The rows are grouped in 3 ways, from coarse to fine. Each group lies inside one group of the grouping before and may be the whole of it. The rows also spread widely along 7 directions, which tell nothing about the answers.
In the rows, 128 means zero.
Some rows, each with its group in each grouping after it:
[186 128 146  79  81 133 148 164  81 129 142 123 124 165 151 162 145 117
 127 111  94 106 139 168 150 148]
j91 j867 sonif
[161 153 105  69 117 116 116 147 102 151 132  87  82 160 123 164 137 111
 125 124 115 111 185 147 138 138]
j451 j382 Sepez
[198 162  96 124 104 111 114 173 112 159 113 132  59 128  95 129 126 162
 111 108  74 133 134 138  90 169]
j495 j597 zonuv
[136 107 176 174  89 129 199  88 155 110 160 191 159 134 129 159 125 164
 174 156 115  81  83 141 135  97]
j451 j382 Mupo
[128 137  96 122 163 134 143  51 179 166 167 110 134 123 103 103 121 125
 147 125 135  65 137 136  89 134]
j495 j597 vipu
[120 122 174  74  79  92 174 122 119 130 126 124 141 148 188 177 136  52
 100 180 141  95 120 143 202  73]
j451 j432 pib
[170 115 146 127  87 161 137 122 166  95 109 130 134 162 130 183 162 128
 151 164 105  64 115 126 154 130]
j451 j361 bap
[ 91 158 149 121  94  71 152 115 126 166 153 150 101 121 149 158 106  93
  93 179 155 142 127 141 164  62]
j451 j361 Menuf
[180 131 131 120  93  83 175 146 121 147 152 151 116 124 141 122 117 132
 117 115  97 122  99 154 121 153]
j91 j867 les
[203 147 130  60 115 115 130 220  62 133  92  99  99 153 159 166 129  72
  78  91  90 132 121 157 148 160]
j495 j856 lunit
[157 183 136 163 127 147 127 192  83 146 122 173  86 117 129 165 113 159
 104 111  88 151 109 144 126 124]
j495 j856 zom
[120 141 111 100 121  65 177  63 147 183 179 115 104 117 122  85  95 105
 127 150 154 105 131 135 113  95]
j495 j856 sosu
[126 166  95 136 130 132 106  79 182 150 143 122  82 128 106 144 140 147
 141 165 132  81 150 114 109 130]
j451 j956 Nefu
[102 134 128 118 155 112 152  73 167 142 150 135 143 113 152 152 124  83
 125 150 150  82 120 135 141 107]
j451 j432 zani
[139 148 129 129 107  91 152 142 120 157 138 164 106 109 152 134 118 121
  92 130 112 135  97 146 126 125]
j91 j867 ture
[103 166 102  94  74 103 120  59 173 169 157  97  67 139 109 122 137 122
 117 186 142  80 152 101 136  93]
j91 j48 diruf
[150 150  99 111 177 148 101 151 151 136 103 109 113 128 136 173 143  91
 104 113 120  98 128 138 114 167]
j451 j361 mamo
[177 154  87  33 158 126  72 180 118 148  68  51  95 148 151 152 153  52
  69 112  99 101 140 132 128 180]
j495 j597 dek
[138 137  96 149 141  39 165  97 184 158 138 164  89  86 118  97 104 132
 114 146 129 120  89 126  82 147]
j451 j382 Gab
[175 103 149  90  41  72 182 110 139 138 148 124 115 160 137 131 130 122
 148 163 126  87 136 155 151 121]
j451 j956 Binus
[145 174  73 113 158  80 113 125 131 171 150 118  61 107 108 123 110 119
 109 108 121 129 173 146  93 151]
j451 j432 zarik
[169 151 106  64 157 119 104 161 110 151 102  84  98 134 150 151 138  71
  81 112 107 111 143 150 120 164]
j495 j621 mifis
[102 157 139 116  58 136 144  63 151 153 165 123 100 146 125 144 139 136
 136 188 133  80 146 113 158  74]
j91 j48 miti
[ 87 177 116 123  97  62 155  80 133 192 190 149  90 107 135 113  92 118
  96 167 150 133 138 133 132  77]
j91 j867 les
[150 156  89 113 123  74 125 113 181 149  93 124  74 106 134 115 127  89
  83 166 116  99  75  92 102 145]
j495 j856 lunit
[149 111 157 110 151 156 168 137 111 120 145 132 168 151 152 179 135 108
 151 102 119  83 124 171 143 133]
j451 j382 Mupo
[117 188 122 124 114 100 113 163  89 172 140 136  67 122 126 175 107 112
  84 140 130 160 163 150 143  99]
j451 j361 mamo
[138 155 152 157  63  70 169 131 109 157 165 179  85 120 125 147 103 162
 125 156 122 149 133 155 143  88]
j451 j956 Nefu
[155 181 104 143  85  93 113 147 130 161 139 147  38 125  85 145 121 165
 118 152 110 147 155 130 111 125]
j451 j361 Menuf
[132 136 126 105 153 155 122 125 151 116 109 117 138 146 151 184 153  95
 128 142 123  70 119 125 143 137]
j451 j382 Gab
[120 110 111 112 140  97 172  31 208 150 178 117 137 129 115 111 127 101
 160 160 167  63 129 134 106 122]
j451 j361 Menuf
[150 179  70 114 137  89 110 118 134 182 165 126  55 109  99 103 116 144
 108 113 112 130 164 139  75 163]
j91 j867 sonif
[194 136 114  61 113  99 135 176  86 145 125  95  87 160 125 157 134 105
 123  97 103 117 169 163 125 166]
j451 j382 Mupo
[201 140 103 113 129 134 131 168 134 139 115 120  91 120 123 123 146 141
 115  86  79 110 118 145  99 194]
j91 j48 miti
[123 145 144 174  81  70 157 108 177 126 111 194 102  93 151 147 122 123
 101 190 112 115  59 111 142  94]
j451 j432 zarik

New rows, each followed by its group in each grouping:
[172 123 107  73 133 126 119 123 162 117  99  88 113 156 134 159 160  92
 130 138 110  60 124 123 119 172]
j451 j382 Mupo
[116 156 132 157 157 131 136 133 135 140 135 165 119 108 136 167 122 133
 120 129 120 119 107 138 121 118]
j451 j382 Mupo
[104 184  92  98 104  69 120  97 139 196 159 109  52 108 122 105 110 112
  84 157 143 132 159 123 121 104]
j91 j48 miti
[149 119 140 155 110 111 182  80 167 143 158 159 140 119 117 107 112 151
 149 140 112  92  89 141 109 116]
j495 j597 dek
[ 84 176 104 153 173 175 112  70 160 160 182 148 121 112 122 144 129 148
 138 133 136  90 144 128 104 116]
j91 j867 sonif
[111 141 111 104 167  94 130 106 169 147 112 118 123 112 156 148 131  70
  98 150 139  92  99 123 119 134]
j451 j382 Mupo
[199 146 103 118  96 105 141 142 117 143 148 125  66 149  78 136 130 177
 161 110  89 112 166 149  89 167]
j451 j382 Mupo
[115 146 141 134  96  45 165  88 155 164 136 159 102  92 152 113 102  98
  81 188 133 130  82 126 124  90]
j495 j621 mifis
[ 92 174  86 149 152 110 110  45 200 177 145 129  91  97 104 103 114 131
 113 173 138  92 114  97  89 104]
j495 j597 dek
[143 105 150  88 115 120 183  98 148 130 153 125 174 144 173 142 138  84
 127 139 128  69  92 148 155 129]
j91 j867 les
[157 136 144  85  88 117 141 150 108 135 133 115 109 162 135 173 138  99
 121 141 125 115 150 154 160 117]
j451 j361 Menuf
[134 126 129  84 111  85 145 115 159 139 114 126 133 121 180 137 142  64
  82 161 125  92  79 127 140 138]
j91 j867 sonif
[162 106 158  92 100 100 174 134 136 114 110 129 145 150 161 164 142  89
 128 146 115  82  90 144 151 133]
j451 j382 Mupo
[216 105 118 100 146 168 147 153 124 108 130 109 133 164 110 161 154 148
 178  73  85  70 145 166 100 197]
j451 j382 Mupo
[179 157 123 140 130 109 134 189 100 156 112 152 100 109 127 138 115 137
  91  92  80 149 102 159 109 152]
j495 j597 vipu
[119 119 114  96 141  86 167  61 167 153 166 112 133 130 131 123 120  94
 143 144 154  76 136 140 114 122]
j451 j382 Mupo
[111 153 111 102 141  84 121 116 168 154 110 133 111 100 176 133 136  67
  65 161 129 104  77 116 125 138]
j91 j867 sonif
[159 143 125 122 100 118 144 123 130 141 149 146 108 131 132 136 134 138
 125 130 103 105 120 143 118 143]
j91 j867 sonif
[121 136 116  78 110 137 143  48 166 147 152  85 120 157 123 127 136  99
 151 174 148  48 143 109 135  97]
j495 j856 sosu
[170 103 164 113  23 100 193  78 146 118 157 139 118 177 109 150 139 154
 181 183 116  69 130 132 148 100]
j451 j382 Mupo
[149 146 113 126 173 105 125 162 160 130  86 146 109  91 163 155 138  81
  81 125 105 111  83 130 123 161]
j451 j432 pib
[218 117 123  90 123 177 138 161 107 111 139 114 132 166 130 155 159 142
 158  76  76  82 144 167 116 195]
j91 j867 sonif
[134 158 104 111  91  78 138  90 161 163 128 119  72 122 119 108 120 111
 107 181 126 101 106 100 119 107]
j495 j856 sosu
[114 149 160 100 104 165 123 129 117 117 115 123 133 165 159 214 151  97
 125 171 125  81 131 125 180  89]
j451 j382 Mupo
[ 94 154 167 129  99 135 147 122 112 130 141 158 129 145 156 197 128 114
 122 177 139 105 124 130 182  65]
j451 j382 Gab
[186 153 149 142 106 203 122 193  96 105 119 156 128 153 142 199 157 166
 134 105  62 101 109 146 149 154]
j91 j867 les
[184 143 128  64 104 173 107 136 100 127 123  79 103 181 127 175 156 114
 136 130  98  78 177 147 143 144]
j495 j621 mifis
[123 105 165  90  89 134 167  93 150 125 141 119 167 159 171 170 145  87
 143 172 147  57 123 148 178  97]
j451 j956 Binus
[126 154  80 127 185 124 124  73 175 153 158 118 107 110 110 130 126 120
 143 118 135  83 156 131  94 148]
j451 j432 zani
[204 137 109 113 150 116 134 160 118 145 121 125  98 117 121 128 123 130
 116  87  85 120 124 163  88 185]
j495 j621 mifis
[138 147 142 106  94  65 143 152 120 137 107 145 101 118 170 160 124  74
  81 158 118 130 107 141 165 106]
j451 j432 zarik
[140 117 163 150  60  77 185  97 157 130 147 168 126 127 136 146 118 127
 133 181 131 111  98 140 152  87]
j451 j361 bap
[ 88 176  90 154 176  88 111  92 181 173 142 146  86  80 133 132 114 114
  96 156 149 121 119 121  98 121]
j451 j956 Nefu
[130 156 113  69  99 110 119  95 130 167 135  82  96 153 123 134 129  95
 112 162 132  93 160 127 142 102]
j495 j597 dek
[138 123 145 161 123  95 207  85 143 156 178 170 138 106 122  98  95 144
 150 129 129 111  88 148 108  98]
j495 j856 sosu
[171 143 109  69  90 129 104 101 153 136 106  80  81 161 121 146 156 104
 120 171 105  69 148 116 126 146]
j495 j621 mifis
[ 94 161 120 159 140 101 146 104 148 168 158 179 115  84 148 128 106 127
  95 142 131 129  87 133 115 106]
j91 j867 ture
[121 141 111 141 118 130 154  54 180 157 184 136 109 120  98 108 127 162
 156 137 133  77 131 128 104 118]
j91 j48 diruf
[183 130 135  73 111 141 138 156  91 121 132 102 120 171 138 181 148 103
 138 105 103  95 174 165 158 145]
j451 j432 zani
[155 112 135  76 104 141 161  87 130 144 153  94 145 167 127 141 136 111
 154 136 127  63 146 147 138 120]
j495 j597 zonuv
[122 159 116  91 127  85 116 134 141 158 118 114  89 123 145 155 130  73
  83 157 141 123 129 133 141 118]
j451 j361 Menuf
[155 140 138 105 145 208 101 172 116 112 108 112 144 157 158 212 164 114
 133 117 105  74 143 154 160 147]
j451 j956 Binus
[187 127 141 146 139 151 156 139 116 129 147 153 129 125 122 141 123 158
 149  92  90 108 120 169 103 155]
j495 j621 mifis
[132 122 101 127 142  59 162  73 206 148 128 135 113 101 137 108 122 103
 119 163 135  91  88 117 100 138]
j451 j382 Sepez
[171 136 129 141 105 148 148 132 148 128 143 145 110 129 110 132 139 167
 143 109  92  92 109 141 115 151]
j91 j48 diruf
[ 70 166 133 150 119  96 144  82 153 169 161 154 109 111 137 158 106 107
 104 184 164 125 125 127 142  64]
j451 j361 mamo
[135 115 162 113  93  90 198 121 110 145 162 164 154 123 171 138 112 104
 114 131 126 120  90 166 153 100]
j91 j867 ture
[151 157 112 128 148 121 142 151 112 161 158 146 113 116 139 137 115 131
 108  95 104 128 125 159 113 151]
j91 j867 les
[144 179  90 148 124 102 107 127 151 155 127 144  52 114  92 141 125 160
 122 145 106 120 136 114  90 142]
j451 j382 Mupo
[207 142 122  84  99 100 141 162  82 152 141 110  80 144 112 131 121 132
 122  98  91 129 166 173 112 159]
j495 j621 mifis
[135 150  92 145 107  92 127  63 204 149 148 133  79 119  89 122 127 145
 140 180 135  89 136 109 101 124]
j451 j361 bap
[168 177  88 113  96  96  83 157 141 149 101 113  40 132 100 156 139 130
  98 157 104 128 154 118 118 149]
j451 j361 bap
[167 111 119  49  88  87 157  85 147 151 137  72 122 164 130 112 134  84
 129 151 126  70 142 138 134 130]
j495 j597 dek
[183 102 117  90 112  80 172  97 186 124 102 112 127 130 147 108 136  76
 116 152 114  67  60 113 113 160]
j495 j856 lunit
[174 162 111 141  80 149 129 107 147 130 137 135  73 153  89 142 137 173
 152 154  94  85 127 102 110 126]
j495 j856 lunit
[200 142  87  72 126  96  88 191 147 137  64  89  73 132 145 150 156  90
  86 126  93 101 123 135 114 204]
j451 j956 Binus
[124 197 135 148 136 138 127 180  67 167 142 163  88 112 134 166  99 137
  94 117 112 161 132 150 140  97]
j495 j856 zom
[177 140 146  85  76 104 149 171  90 137 108 120 101 149 149 151 128 100
 102 139  98 121 110 139 158 117]
j495 j856 sosu
[141 173 102 212 182 113 114 174 154 145 113 198  92  62 119 149 109 157
  91 109 100 162  83 140  86 152]
j451 j361 bap
[156 176  81  87 165 131  78 166 121 150 104  93  69 133 118 164 143 106
 104 111 106 110 162 134 105 172]
j451 j382 Mupo
[166  77 159 133 113  91 217  87 187 105 137 163 171 121 156 126 137 105
 153 148 118  64  63 145 135 132]
j451 j432 pib
[165 145 137 170 138 143 135 163 141 129  97 171 127 105 135 148 129 147
 103 114  78 116  62 138 112 146]
j495 j597 vipu
[129 128 152 127  71  71 154 117 172 120  89 157 114 124 168 160 137  94
  95 205 114 101  56 105 161 100]
j451 j382 Sepez
[156 142 143 110  59 159 150 108 119 135 161 119 103 164 113 148 149 160
 155 144 105  83 159 138 151 110]
j91 j48 miti
[142 141 117  72  77 130 110  95 156 139 103  87 101 164 133 156 157  93
 115 189 121  61 128 100 148 119]
j495 j597 zonuv
[157 157 112 111 141 113 129 183  94 160 128 142 101 110 153 146 123 113
  82  91 100 147 117 159 118 156]
j91 j867 ture
[154 158 107 128 125 125 134 124 135 151 135 129  89 122 113 125 121 138
 127 132 109 110 117 122 109 130]
j495 j856 sosu
[154 163  74 125 172 136  91 138 186 149  92 115  84  93 133 120 151 116
  86 118  96  94  98 109  85 192]
j91 j48 miti
[134 147 112 127 157  77 142 125 145 171 126 141 114  90 142 106 101 100
  84 124 120 130  90 142 105 130]
j495 j597 dek
[164 116 152  91 166 119 176 175  93 140 123 127 164 120 181 144 111  68
  98  84 117 118  85 172 146 136]
j495 j856 sosu
[142 148 136 109  48  49 144  98 157 150 108 139  71 124 139 124 124 105
  86 211 116 115  94 108 138  99]
j495 j621 mifis
[137 176  94 117  61  99 109  68 167 170 138 112  51 143  79 118 131 152
 121 190 115  91 150  97 110 102]
j495 j597 vipu
[136 142 100  53 104  51 136 104 141 165 130  83  81 144 139 133 126  71
 102 164 142 106 157 131 138 125]
j451 j382 Sepez
[173 152  80  78 125  77 121 130 131 178 125  92  68 128 108 105 123 114
 102 121 110 115 148 136  90 163]
j495 j597 zonuv
[139 146 118 141 111 107 148  89 188 137 114 147 101 116 130 122 130 124
 118 178 118  81  70  98 114 125]
j495 j856 zom
[147 156 114 105  48  48 139  72 161 165 132 124  49 128 110 106 120 124
 105 205 119 109 128 107 116 106]
j495 j621 mifis
[153 135 142 115  48  49 168 110 140 157 132 143  93 129 127 108 111 123
 107 175 111 121  99 129 136  98]
j495 j597 dek
[116 147 128 125 151 138 141  78 145 155 160 128 128 119 133 139 119 114
 128 142 135  92 132 144 118 107]
j495 j621 mifis
[162 135  94 124 145  23 170  94 159 185 155 140  82  80 115  65  86 116
  98 122 124 136 112 152  62 157]
j495 j621 mifis
[166 123 132 125 121  58 166 146 140 134 116 159 114 104 158 136 119  95
  97 127 106 126  87 149 129 146]
j451 j432 zani
[169 121 123 120 141 163 127  92 187 111 101 120 134 135 134 148 158 118
 137 153  98  50  92 120 109 160]
j495 j621 mifis
[216 115 119  97  94 149 145 121 143 123 125 100 118 169  99 132 155 149
 158 113  80  62 134 141 109 171]
j495 j597 vipu
[201 153 127 113  83  86 136 201  79 140 118 140  63 141 113 160 124 152
 118 110  79 149 144 157 120 154]
j451 j382 Mupo
[201 112 113 106 157  82 159 183 128 148  96 133 128 106 149 112 120  97
  90  79  90 124  72 163  92 193]
j495 j597 zonuv
[115 119 120 119 150 121 167  47 171 153 192 118 152 130 120 133 116 108
 163 139 166  73 154 155 123 105]
j451 j361 bap
[205 148  84  95 110 149  97 146 145 127 115 105  73 152 106 137 164 152
 133 114  72  84 143 127  92 203]
j91 j867 sonif
[142 146 113 112 176 104 118 161 143 151  89 125 125  95 163 132 121  76
  67 115 105 121  72 137 118 152]
j495 j597 dek
[184 130 103 126 129 120 158  92 177 138 137 125 105 131 106 105 131 142
 154 130 107  71 104 120  87 164]
j495 j856 zom
[122 182 114 132 119 122 130 138  87 178 178 155  82 118 119 140 107 155
 112 111 117 150 163 155 120 110]
j91 j867 ture
[118 177 100 138 163 149 115 118 110 165 175 131  90 128 103 161 115 156
 144 109 126 124 185 150 113 115]
j451 j382 Sepez
[115 143 124 146 134  86 156  88 164 158 157 152 114 106 136 132 113 125
 124 153 144 112 118 142 120 113]
j451 j956 Nefu
[166 177  67 140 162  99  87 169 161 156  91 131  51  97 106 141 131 126
  83 118  98 135 119 124  76 187]
j451 j361 mamo
[135 150  92  89 203 146 103 127 147 139 120  95 127 122 151 164 142  70
 109 104 128  83 146 145 120 160]
j451 j432 zarik
[163 134  98 138 169 131 132 119 168 131 127 134 111 118 112 139 137 140
 143 110 105  86 115 136  81 175]
j451 j382 Mupo
[154 104 142  71  58 142 171  65 147 125 162 103 143 181 137 145 157 114
 163 163 127  44 139 135 154 116]
j91 j867 ture
[156 168  80 129  87  54 136 105 168 180 145 132  39  97  94  77 119 158
 106 146 106 128 129 117  81 149]
j91 j48 miti
[119 138 169 120 104 152 151 116 120 135 127 137 162 146 161 177 132 100
 112 153 121  89 100 141 174  82]
j495 j597 vipu
[190 151 136 173  93 135 165 172  89 147 165 178  89 115 101 127 116 208
 146  79  72 149 130 169 108 147]
j91 j48 miti
[117 133 140  95  87 116 174  53 122 157 203 112 118 171 102 149 120 136
 182 156 154  79 193 154 140  79]
j451 j382 Mupo
[159 130 146 133 103 105 165 142 126 139 148 155 114 133 125 150 122 131
 132 131 118 125 119 159 135 121]
j451 j361 Menuf
[137 189 128 144  88 126 115 170  98 160 130 155  62 112 125 153 124 158
  89 133  95 152 133 135 140 114]
j91 j48 miti
[162 201  93 140  99  87  81 191 107 160 105 143  17 115 111 158 125 158
  83 142  92 163 149 131 114 146]
j451 j956 Nefu
[147 158  92  61  99  69 127 123 130 181 148  83  60 130 117 105 125 101
  94 127 129 118 163 137 120 137]
j91 j48 diruf
[129 149  92  93 190 121  88 150 167 150  85 102 116 107 172 157 145  61
  75 132 132  92 110 133 122 169]
j451 j956 Binus
[129 128 123  45  95 101 139  77 166 142 110  70 118 159 157 134 144  46
 105 192 146  57 110 101 159 105]
j495 j856 sosu
[150 116 151  80 113 127 162 127 112 146 133 112 150 151 155 153 130  88
 118 132 124  89 119 153 153 114]
j495 j597 zonuv
[164  84 172 142 143 158 188 127 157  99 140 157 193 136 151 167 142 116
 162 110 120  75  78 167 139 141]
j451 j361 Menuf
[116 131 148 146 169  94 177 137 124 157 165 170 150  95 154 142  97  98
 110 105 147 143 103 178 130 112]
j451 j361 Menuf
[128 140 146 151 149 121 153 142 134 133 125 168 133 110 150 166 121 122
 118 129 116 115  88 145 126 122]
j451 j382 Mupo
[ 98 126 127 124 163 171 139  57 192 132 149 114 163 139 138 172 146  93
 148 160 158  47 124 126 136 113]
j451 j361 mamo
[180 137 149 152 101 133 173 161  82 141 176 162 111 144 101 162 111 176
 158  89 106 139 159 186 124 124]
j451 j361 mamo
[121 155  84  95 156  78 138  97 142 186 164 117  97 105 136 102 112  97
  98 114 140 118 140 144  93 144]
j91 j867 ture
[168 128 122  84 148 150 143 126 116 151 145  93 142 150 127 140 131 105
 132  90 112  86 150 164 121 146]
j495 j597 vipu
